The rows come from 5 hidden closed curves, with some noise, and rows from the same curve form a group. Each curve winds through 6 dimensions. The rows are also pushed far along 4 directions, which tell nothing about the answers.
(in the rows, 128 means zero)
Known rows, each followed by its group:
| 155 | 157 | 120 | 127 | 141 | 146 | 134 | 130 | 138 | 112 | 130 | 147 | 117 |
(4)
|  73 |  59 | 134 |  97 | 134 |  96 | 101 |  78 | 110 | 185 | 129 | 128 | 124 |
(4)
| 168 |  91 |  96 | 130 | 107 | 121 | 140 | 139 | 128 |  57 | 104 | 123 | 152 |
(4)
| 184 |  91 | 123 | 135 | 110 | 135 | 136 | 138 | 139 |  77 |  73 |  99 | 116 |
(1)
| 121 | 137 | 129 | 155 | 160 | 108 | 156 | 133 | 138 | 126 | 124 | 120 | 136 |
(3)
| 157 | 156 | 144 | 145 | 157 | 146 | 151 | 158 | 140 | 105 | 120 | 127 | 126 |
(2)
| 120 | 132 | 108 | 118 | 102 | 119 | 128 | 112 | 122 | 140 | 142 | 121 | 151 |
(1)
| 125 | 140 | 137 | 143 | 142 | 163 | 139 | 127 | 155 | 148 |  94 | 113 |  92 |
(3)
| 101 | 144 | 121 | 117 | 132 | 147 | 131 | 100 | 130 | 219 | 149 | 148 |  97 |
(0)
| 108 | 133 | 127 | 139 | 132 | 135 | 134 | 142 | 131 | 161 | 108 | 146 | 104 |
(3)
| 175 | 120 | 130 | 125 | 112 | 167 | 140 | 126 | 141 | 151 | 120 | 126 | 107 |
(2)
| 144 | 151 | 156 | 148 | 165 |  97 | 129 | 173 | 117 |  83 | 142 | 153 | 145 |
(0)
| 154 | 140 | 147 | 152 | 140 | 134 | 131 | 169 | 132 | 114 | 141 | 118 | 123 |
(1)
| 129 | 144 | 135 | 127 | 116 | 131 | 107 | 108 | 133 | 162 | 148 | 147 | 115 |
(4)
| 128 | 133 | 126 | 122 | 111 | 110 | 135 | 103 | 122 | 138 | 107 | 138 | 138 |
(2)
| 136 | 140 | 132 | 129 |  99 | 130 | 137 | 127 | 130 | 153 | 108 | 117 | 134 |
(1)
| 142 | 174 | 130 | 167 | 145 | 122 | 116 | 152 | 142 |  73 | 174 | 146 | 131 |
(1)
|  68 |  45 | 128 | 105 | 117 |  99 | 106 | 113 | 104 | 168 | 112 | 118 | 133 |
(2)
| 111 |  99 | 135 |  95 | 107 | 115 |  85 | 138 |  97 | 126 | 182 | 106 | 156 |
(4)
| 136 | 139 |  99 | 115 | 121 | 151 | 151 | 110 | 139 | 127 | 114 | 123 | 131 |
(1)
| 100 | 134 | 127 | 135 | 159 | 113 | 159 | 141 | 127 | 155 | 120 | 139 | 143 |
(4)
| 102 | 115 | 124 | 126 | 139 | 135 | 128 | 143 | 124 | 164 | 153 | 117 | 126 |
(2)
|  93 | 145 |  94 | 111 | 121 | 141 | 161 | 110 | 128 | 177 |  69 | 155 | 109 |
(0)
| 100 | 128 | 112 | 152 | 185 | 142 | 178 | 121 | 158 | 138 |  75 | 129 |  98 |
(1)
| 135 | 135 | 124 | 127 | 113 | 122 | 138 | 126 | 121 | 127 | 119 | 150 | 140 |
(3)
| 170 | 128 | 146 | 134 |  87 | 111 |  72 | 134 | 120 |  86 | 176 | 126 | 137 |
(4)
|  83 | 151 | 125 | 170 | 190 | 126 | 167 | 167 | 144 | 129 | 130 | 135 | 126 |
(0)
| 128 |  87 | 123 | 106 | 123 | 113 | 111 |  94 | 119 | 151 | 135 | 129 | 121 |
(0)
| 147 | 153 | 126 | 124 |  89 | 154 | 133 | 144 | 123 | 164 | 118 | 132 | 115 |
(0)
| 132 | 118 | 123 | 134 | 117 | 148 | 164 | 129 | 139 | 155 |  82 | 116 | 124 |
(4)
| 103 | 148 | 166 | 148 | 136 |  86 | 107 | 138 | 119 | 145 | 172 | 110 | 156 |
(1)
| 122 | 102 | 118 | 113 | 137 | 110 | 124 | 128 | 114 | 114 | 152 | 118 | 151 |
(1)
| 134 | 137 | 146 | 122 | 134 | 116 | 111 | 127 | 119 | 113 | 155 | 140 | 145 |
(1)
| 174 | 118 | 134 | 133 | 143 |  98 | 135 | 110 | 131 |  71 | 129 | 133 | 151 |
(2)
| 111 |  87 | 129 | 115 | 141 | 108 |  92 | 109 | 126 |  97 | 124 | 111 | 119 |
(3)
| 137 | 163 | 167 | 155 | 163 | 116 | 118 | 148 | 136 |  93 | 155 | 141 | 137 |
(3)
| 134 | 144 | 118 | 152 | 152 | 152 | 161 | 122 | 151 | 155 | 121 | 161 | 103 |
(4)
|  76 |  78 | 101 | 100 | 113 | 115 | 121 | 116 | 111 | 150 | 103 | 112 | 130 |
(2)
| 193 | 142 | 144 | 152 | 137 | 125 | 146 | 126 | 153 |  60 |  81 | 109 | 129 |
(3)
| 146 | 145 | 125 | 115 |  85 | 140 | 103 |  92 | 132 | 154 | 138 | 123 | 117 |
(0)
|  80 | 160 | 131 | 118 | 152 | 144 | 117 | 115 | 128 | 212 | 152 | 157 |  89 |
(0)
| 114 | 108 | 119 | 140 | 150 | 101 | 121 | 115 | 131 | 102 | 164 | 136 | 146 |
(2)
| 140 |  99 | 115 | 120 | 104 | 136 | 121 | 134 | 120 | 128 | 123 | 134 | 119 |
(3)
| 102 | 135 | 146 | 116 | 122 | 114 | 104 | 141 | 112 | 151 | 129 | 129 | 129 |
(0)
| 183 | 156 | 113 | 115 |  95 | 197 | 114 | 128 | 140 | 139 | 147 | 141 |  79 |
(1)
| 137 | 110 | 105 | 148 | 153 | 135 | 171 | 107 | 152 | 125 |  86 | 153 | 115 |
(4)
| 182 | 146 | 145 | 162 | 155 | 110 | 152 | 131 | 151 |  53 | 104 | 112 | 145 |
(3)
| 151 |  96 | 155 | 113 |  80 | 110 |  68 | 119 | 106 | 128 | 178 | 122 | 142 |
(2)
| 123 | 123 | 115 | 121 | 107 | 117 | 129 | 135 | 114 | 112 | 145 | 119 | 159 |
(0)
| 133 | 143 | 154 | 144 | 159 | 116 | 124 | 128 | 139 |  95 | 123 | 133 | 131 |
(3)
| 131 | 167 | 117 | 112 | 109 | 142 | 117 | 122 | 125 | 121 | 140 | 126 | 129 |
(2)
| 155 | 205 | 138 | 176 | 138 | 156 | 138 | 160 | 155 | 104 | 178 | 143 | 128 |
(4)
| 125 | 133 | 114 | 122 | 149 |  99 | 154 | 107 | 126 | 114 | 109 | 136 | 146 |
(2)
| 160 |  93 | 127 | 119 | 120 | 112 | 108 | 112 | 120 | 112 | 147 | 130 | 127 |
(0)
| 119 | 106 | 120 | 140 | 155 |  87 | 136 | 132 | 118 |  98 | 144 | 155 | 151 |
(1)
| 103 | 113 | 130 | 112 | 151 |  90 | 120 | 103 | 118 | 112 | 116 | 137 | 146 |
(0)
| 136 | 147 | 130 | 132 | 161 | 135 | 128 | 161 | 121 | 105 | 182 | 142 | 139 |
(4)
| 167 | 121 | 104 | 116 |  96 | 165 | 153 | 104 | 146 | 139 |  73 | 103 | 103 |
(3)
|  98 | 127 | 120 | 126 | 149 | 154 | 128 | 142 | 131 | 153 | 150 | 134 | 112 |
(2)
| 169 | 123 | 159 | 142 | 152 | 133 | 117 | 157 | 131 |  77 | 149 | 140 | 128 |
(3)

New rows. What belongs after each?
| 127 | 159 | 132 | 152 | 121 | 145 | 114 | 140 | 142 | 138 | 159 | 120 | 113 |
(0)
| 137 | 107 | 108 |  92 | 126 | 139 | 131 |  84 | 131 | 136 |  91 | 116 | 109 |
(3)
| 127 | 157 | 125 | 128 | 118 | 143 | 125 | 145 | 128 | 108 | 152 | 118 | 146 |
(0)
| 104 | 138 | 105 | 142 | 159 | 167 | 162 | 143 | 148 | 145 | 117 | 141 | 103 |
(2)
| 124 | 138 | 110 | 131 | 118 | 134 | 115 | 107 | 134 | 144 | 159 | 122 | 115 |
(1)
| 127 | 146 | 146 | 136 | 123 | 130 | 110 | 123 | 135 | 159 | 132 | 125 | 109 |
(0)
| 167 | 134 |  95 | 142 | 103 | 188 | 163 | 115 | 161 | 134 |  77 | 134 |  85 |
(4)
| 108 | 133 | 133 | 137 | 148 | 101 | 131 | 101 | 133 | 139 | 145 | 108 | 143 |
(1)
| 133 | 136 | 123 | 123 | 119 | 150 | 145 | 125 | 128 | 182 | 127 | 131 | 111 |
(1)
| 115 | 149 | 126 | 118 | 124 | 146 | 127 | 153 | 120 | 135 | 130 | 122 | 122 |
(2)
| 116 | 188 | 150 | 140 | 127 | 157 | 124 | 146 | 136 | 166 | 146 | 146 | 115 |
(1)
| 134 | 103 | 139 | 105 | 126 | 121 | 104 | 132 | 106 | 133 | 145 | 146 | 127 |
(3)
|  76 |  75 | 133 |  72 | 125 | 110 |  89 |  79 | 109 | 161 | 101 |  87 | 116 |
(4)
| 162 |  83 | 111 |  90 | 107 | 136 | 122 | 108 | 117 | 125 |  73 | 125 |  98 |
(4)
| 122 | 119 | 125 | 133 | 124 | 128 | 149 |  95 | 141 | 181 |  98 | 123 | 114 |
(0)
| 116 | 115 | 127 | 127 | 111 | 131 |  97 | 120 | 130 | 135 | 152 | 103 | 122 |
(0)
| 117 | 140 | 150 | 129 | 124 | 120 | 112 | 145 | 119 | 128 | 135 | 138 | 139 |
(1)
| 152 | 132 | 161 | 144 | 159 |  98 | 107 | 133 | 132 |  59 | 139 | 126 | 143 |
(3)
| 112 | 196 | 140 | 166 | 133 | 160 | 156 | 158 | 147 | 175 | 143 | 152 | 119 |
(3)
| 130 | 122 | 100 | 115 | 119 | 143 | 126 | 132 | 121 | 119 | 142 | 140 | 123 |
(0)
| 134 | 105 | 123 | 138 | 123 | 128 | 124 | 123 | 133 | 116 | 137 | 128 | 125 |
(4)
| 106 | 117 | 140 |  89 | 130 | 115 |  82 | 108 | 108 | 149 | 163 | 125 | 132 |
(4)
| 136 | 131 | 108 |  96 |  97 | 166 | 118 | 146 | 116 | 122 | 120 | 128 | 117 |
(0)
| 116 | 140 | 117 | 117 | 105 | 129 | 125 | 122 | 126 | 115 | 117 | 119 | 143 |
(0)
| 107 | 121 | 122 |  99 | 104 | 104 |  88 | 109 | 106 | 111 | 150 | 113 | 148 |
(2)
| 138 | 131 | 131 | 130 | 105 | 116 | 131 | 143 | 116 | 135 | 115 | 131 | 136 |
(0)
| 131 | 185 | 161 | 143 | 153 | 156 | 117 | 170 | 125 | 191 | 197 | 157 |  98 |
(0)
| 104 | 128 | 120 | 131 | 149 | 122 | 148 | 147 | 124 | 125 | 128 | 118 | 143 |
(4)
| 129 |  94 | 110 | 135 | 148 |  89 | 145 | 158 | 115 |  37 |  99 | 134 | 159 |
(0)
|  92 |  35 | 144 | 119 | 151 |  33 | 103 | 109 |  98 | 112 | 100 | 125 | 150 |
(0)
| 108 | 167 | 158 | 114 | 134 | 153 | 112 | 106 | 137 | 195 | 143 | 102 | 108 |
(3)
| 143 | 118 | 122 | 137 | 130 | 116 | 135 | 143 | 121 | 134 | 145 | 159 | 136 |
(4)
| 107 | 118 | 135 | 133 | 179 |  98 | 141 | 157 | 114 |  94 | 131 | 145 | 148 |
(0)
| 115 | 129 | 120 | 145 | 132 | 139 | 152 | 133 | 141 | 139 | 127 | 106 | 136 |
(0)
| 180 | 167 | 150 | 156 | 120 | 151 | 149 | 141 | 151 | 129 | 103 | 131 | 114 |
(4)
| 143 | 104 | 112 | 122 |  92 | 145 | 112 | 118 | 131 | 138 | 141 | 109 | 116 |
(0)
| 132 | 135 | 118 | 144 | 138 | 137 | 155 | 131 | 141 | 159 |  82 | 151 |  92 |
(0)
| 135 | 140 | 130 | 127 | 125 | 128 | 123 | 102 | 138 | 140 | 145 | 103 | 128 |
(1)
| 124 | 116 | 115 | 111 | 103 | 144 | 113 | 111 | 121 | 157 | 148 | 143 | 116 |
(2)
| 112 | 125 | 110 | 124 | 145 | 141 | 114 | 125 | 132 | 115 | 157 | 122 | 116 |
(1)
|  94 | 137 | 142 | 143 | 143 | 118 | 119 | 152 | 121 | 165 | 143 | 148 | 116 |
(3)
| 106 | 104 | 163 | 140 | 175 |  80 | 112 | 160 | 108 |  86 | 183 | 112 | 170 |
(4)
| 131 |  88 | 120 | 137 | 118 | 107 | 146 | 101 | 135 | 127 |  88 | 134 | 133 |
(2)
| 148 | 121 | 112 | 128 | 136 | 120 | 144 | 112 | 132 |  92 | 134 | 129 | 149 |
(0)
| 131 | 164 | 173 | 147 | 143 | 118 | 116 | 147 | 122 | 149 | 181 | 147 | 139 |
(2)
| 115 | 101 | 112 | 118 | 109 | 100 | 118 | 113 | 116 | 146 | 117 | 143 | 132 |
(4)
| 171 | 118 | 157 | 125 | 114 | 132 |  97 | 136 | 122 | 120 | 181 | 108 | 135 |
(0)
| 145 | 149 | 127 | 123 | 134 | 144 | 155 | 146 | 127 | 135 |  99 | 131 | 121 |
(2)
|  73 | 130 | 146 | 153 | 150 |  80 | 128 | 140 | 118 | 140 | 163 | 110 | 168 |
(0)
| 152 | 155 | 138 | 131 | 145 | 162 | 152 | 146 | 140 | 130 | 110 | 124 | 113 |
(2)
|  98 | 121 | 110 | 141 | 141 | 116 | 122 | 113 | 137 | 113 | 124 | 133 | 120 |
(1)
| 112 | 144 | 141 | 149 | 139 | 111 | 117 | 150 | 124 | 159 | 145 | 147 | 113 |
(0)
| 143 | 111 | 128 | 116 | 106 | 145 | 116 | 102 | 132 | 164 | 113 | 110 |  98 |
(1)
| 159 | 179 | 119 | 143 | 125 | 173 | 147 | 173 | 136 | 115 | 160 | 133 | 128 |
(4)
|  93 | 146 | 101 | 122 | 141 | 168 | 175 | 130 | 139 | 185 |  88 | 120 | 104 |
(4)
| 129 | 144 | 114 | 125 |  98 | 119 | 139 | 119 | 123 | 131 | 122 | 131 | 151 |
(0)
| 145 | 105 | 119 | 117 | 121 | 128 | 114 |  98 | 135 | 115 | 128 |  93 | 122 |
(1)
| 180 | 111 | 132 | 144 | 106 | 129 | 148 | 152 | 131 |  99 |  94 | 119 | 136 |
(4)
|  78 | 144 | 129 | 123 | 144 | 165 | 150 | 133 | 134 | 227 | 123 | 118 |  96 |
(1)
|  62 |  96 | 122 | 106 | 134 | 119 | 136 | 115 | 118 | 175 |  85 | 132 | 126 |
(1)
| 186 | 156 | 155 |  85 |  63 | 178 |  79 | 150 | 107 | 173 | 166 | 118 | 107 |
(4)
|  93 | 148 | 123 | 136 | 117 | 148 | 124 | 119 | 138 | 198 | 130 | 120 |  96 |
(1)
| 182 | 178 | 128 | 145 | 122 | 120 | 122 | 155 | 128 |  42 | 153 | 136 | 148 |
(2)
| 150 | 114 | 112 | 124 | 130 | 134 | 159 | 135 | 127 | 100 | 111 | 126 | 145 |
(0)
| 127 | 157 | 124 | 113 | 109 | 143 | 102 | 132 | 120 | 125 | 174 | 143 | 136 |
(1)
| 138 | 144 | 138 | 122 | 129 | 129 | 114 | 114 | 131 | 116 | 143 | 137 | 132 |
(1)
| 127 |  95 | 166 | 100 | 144 | 114 |  63 | 118 | 111 | 120 | 170 | 100 | 118 |
(3)
| 117 | 145 | 118 | 172 | 192 | 129 | 195 | 149 | 151 | 146 |  89 | 163 | 103 |
(0)
| 129 | 105 | 121 | 145 | 161 | 124 | 157 | 152 | 132 | 116 | 113 | 134 | 123 |
(0)
| 138 | 124 |  91 | 116 | 119 | 156 | 142 | 130 | 133 | 108 | 112 | 142 | 120 |
(1)
|  96 | 141 |  86 | 135 | 148 | 134 | 173 | 116 | 143 | 127 |  91 | 154 | 131 |
(1)
| 138 |  98 | 143 | 122 | 143 | 128 | 119 | 126 | 126 | 100 | 148 | 123 | 139 |
(3)
| 114 | 155 | 124 | 131 | 138 | 133 | 157 | 140 | 122 | 156 | 119 | 154 | 122 |
(2)
| 156 | 170 | 137 | 140 | 114 | 176 | 103 | 158 | 143 | 113 | 155 | 116 |  98 |
(1)
| 125 | 113 | 130 | 116 | 151 | 114 | 128 | 134 | 115 | 138 | 120 | 134 | 117 |
(4)
| 136 | 156 | 149 | 127 | 152 | 133 | 127 | 159 | 118 | 126 | 144 | 150 | 125 |
(0)
| 146 | 143 | 153 | 131 | 109 | 116 | 112 | 121 | 124 | 137 | 133 | 132 | 134 |
(1)
| 103 | 112 | 123 | 118 | 144 | 119 | 119 | 101 | 129 | 148 | 109 | 127 | 102 |
(4)
| 149 | 151 | 159 | 148 | 109 | 121 | 108 | 153 | 127 | 106 | 144 | 133 | 140 |
(3)
| 103 | 138 | 155 | 121 | 146 | 137 | 109 | 119 | 130 | 187 | 147 | 125 | 106 |
(0)
| 138 |  91 | 161 | 125 | 109 |  92 | 103 | 114 | 117 | 137 | 115 | 117 | 136 |
(4)
